The rows of a group lie close to one hidden flat surface of 6 dimensions, which passes through zero. Surfaces can cross.
(in the rows, 128 means zero)
Known rows, each followed by its group:
[165 114 129 139  99 171 143 139 133] -> Q_896
[152 135 131 150 124 176 200  65 115] -> Q_445
[127 143 128 140 114 157 125 151  71] -> Q_896
[125 114 112 124 128  82 111 150 152] -> Q_896
[141 138 146  94  96 172 100 131 152] -> Q_913
[104  77 147 146 133 136 117 135 155] -> Q_896
[147 123 163 149 101 244 133 146  91] -> Q_896
[151 136 134 162 148 169 166 131  97] -> Q_913
[105  62 146 131 160  76 105 111 182] -> Q_896
[129 134 144 108 150 118  88 148 125] -> Q_913
[131 141 121 107 127 119 118 139 184] -> Q_835
[154 103 118 153 106 138 151 134 127] -> Q_445
[125 122 143 143 112 172 138 124  90] -> Q_913
[105 139  80 113 177  58 155 101 195] -> Q_445
[134 113 103 151 155 124 174 107 130] -> Q_445
[ 59 174 100  97 136  87 108 150 173] -> Q_445
[128 128 141 132 135 114 135 101 109] -> Q_445
[111 156 135 181  93 165 188 121  98] -> Q_844
[120 113 115 140 148  93 134 122 119] -> Q_445
[112  73  83 101 173 107  92 137 106] -> Q_844
[152 149 113 132 104 154 158 124 130] -> Q_896
[115 156 166 132 105 153  90 179 109] -> Q_844
[102  88  69  86 175 125 103 124 119] -> Q_844
[108 166 108 136  92 131 165 132 181] -> Q_844
[161 119 166  88  80  83  62 130 159] -> Q_445
[110 117 129 137 118 126 123 131 101] -> Q_913
[102 140 115 130 109 143 140 131 134] -> Q_913
[146 110 113 135 117 117 132 151 170] -> Q_835
[191 105 192  85 167 187  59 120  77] -> Q_844
[ 81 142 118 151 169  81 148 137 168] -> Q_835
[169  68 112 138 144 143 149  94 102] -> Q_844
[160 131 116 126  74 193 151 125 139] -> Q_835
[131 150  84 131  94 115 135 174 122] -> Q_896
[136 119 132 123 124 122 125 111 128] -> Q_913
[189  96 162 108 127 141  88 116  89] -> Q_835
[178  96 140 123 132 105 117 118 150] -> Q_835
[138 124 118 139 110 134 147 131 147] -> Q_844
[121 123 132 120 150  83 102 147 154] -> Q_835
[164 112 105 178 101 170 189 139 133] -> Q_913
[131 136 111  98 102 125 108 147 166] -> Q_835

New rows, each followed by its group:
[144 141 159 143 128 168 179  51  85] -> Q_445
[177  31 110 132 149  97  93 144  97] -> Q_844
[110 140 106 158 130 128 184 119 171] -> Q_835
[153 108 132 118  77  48 123  96 169] -> Q_445
[161 103 158 127 162 140 101 129  89] -> Q_445
[109 133 150 110 136 105  71 154 103] -> Q_445
[146 130 115 137 190 167 165 110 126] -> Q_445
[146 145 158 150 117  50 141 114 159] -> Q_844
[ 88 130 128 105 109 109 115  89 119] -> Q_913
[149 108 142 142 129  78 121 131 130] -> Q_844
[ 98 144 153 112 129 152 104 115  89] -> Q_913
[123 107  98 127 109  83 117 150 137] -> Q_835
[109 144 129 106 148 155 116 120 114] -> Q_844
[141 116 108 130 137 131 131 151 153] -> Q_445
[136  91 116 140 135  93 104 162 121] -> Q_445
[ 89 150 128 147 146 132 140 153 149] -> Q_835
[159 135 148 136 120 124 149 102 142] -> Q_844
[160  64 118 165 187  91 142 122  81] -> Q_445
[ 99 166 113  87 157 135 135  90 156] -> Q_844
[102 132 109 147 134 131 147 137 114] -> Q_445
[113 140 133 145 122  99 135 132 128] -> Q_844
[106 126  84 101  96 209  94 204 151] -> Q_844
[123 145 127  79 107 132  74 141 116] -> Q_835
[146 119 141 150  97 162 158 106 103] -> Q_445
[153 110 136 115 150  88 146  31  60] -> Q_835
[176  76 144 144 129 113  89 194 169] -> Q_835
[132 134 126 134 119  57 136 123 174] -> Q_844
[125 124 106 122 143 143 159  89 127] -> Q_844
[191 135 131 111 128 176 169  85 188] -> Q_445
[142  57  95 197 145  33 166 159 182] -> Q_835
[108 198 164 101 146 138 135  85 142] -> Q_844
[114 143 125 125  92 118 136 120 148] -> Q_445
[125  95 113 138 153 109 136 105  93] -> Q_844
[165 117 147 126 214 142 143  82 101] -> Q_445
[115 181 120 116 110 180 140 137 120] -> Q_896
[171 120 159 124 159 128 139  84 138] -> Q_835
[164 127 114 148 114 147 190  84 130] -> Q_896
[117 125 109  94 157 137 118 108 133] -> Q_844
[ 84 168 143 202  74 118 173 157  99] -> Q_844
[107 125 121 160 136 100 159 105  95] -> Q_844
[242  83 121 155 167  88 133 179 180] -> Q_913
[156  98 104 113 110 113  85 204 187] -> Q_445
[102 119  98 152 116 102 162 100  78] -> Q_835
[157  99 126 123 139 154 129 112 111] -> Q_844
[116 103 173 130 123  97  60 153  51] -> Q_445
[168 106 131 114 203 125 110 130 138] -> Q_445
[135 136 192 129 142 121  78 146  77] -> Q_844
[ 40 129  74 136 153  87 133 138  96] -> Q_844
[162  63 120 103  46 114 107 100 175] -> Q_913
[131 120 131 126 130 122  94 175 127] -> Q_913
[108 136 143 142 178  95 138 115 141] -> Q_835
[ 88 161 131  85 152 143  88 141 128] -> Q_844
[135  99 102 153 206  92 164 101 110] -> Q_445
[149 124 184 132  55 139 113  98  83] -> Q_445
[129 102 126 153 114 120 125 147 100] -> Q_445
[124 158 122  95 144 137 121 126 173] -> Q_445
[145  85 138 133 122 147 152  98 210] -> Q_896
[170  83 145 128 111 125 116 115 118] -> Q_913
[ 49 159 104 143 126  83 131 155 117] -> Q_844
[ 99 108 138 147 134  57 117 107  74] -> Q_445
[107 148 101 142 124 133 150 155 147] -> Q_913
[133 156 133 157 143 194 150 169 101] -> Q_913
[117 134 136 120 160  96 120 118 133] -> Q_835
[154 119 113 112 106 118 135 105 146] -> Q_835
[203 105 106 137  72 150 134 170 152] -> Q_896
[123 133 110 129 125 131 143 132 148] -> Q_445
[ 74 135 120 162 121 174 131 176  60] -> Q_445
[128 148 145 106 163 151 111 125 124] -> Q_445
[127 129 112 111 105 120 119 125 125] -> Q_835
[119 159 133  85  72  72 115  95 200] -> Q_445
[121 156 153 120 136 152 141  85 103] -> Q_445
[155 111  74 114  41 143 148 116 121] -> Q_835
[ 99 167 141 122 140 121 133 114 127] -> Q_844
[179 139 148  83 159 148 138  52 163] -> Q_844
[122 127 144 114 144 110  90 134 104] -> Q_835
[191  97 149 137 117 197 111 165 117] -> Q_445
[152 168 119 109  87 188 123 167 142] -> Q_896
[169  53 148 153 127 110  95 155  97] -> Q_896
[164  93 126 124 131 134 120 128 129] -> Q_844
[113 121 107 123 133 148 130 132 120] -> Q_844
[114 100 107 152 170  99 130 149 101] -> Q_445
[154 140 158 122  44 140 148  80 138] -> Q_445
[ 89 147 103 105 165  80 113 138 160] -> Q_445
[131 136 147 134 122 176 107 192 163] -> Q_835
[128 140 152 127 121 132 109 144 115] -> Q_844
[204  95 155 103 136 169 100 116 132] -> Q_844
[ 83 102 139 153 147  73  94 146  41] -> Q_445
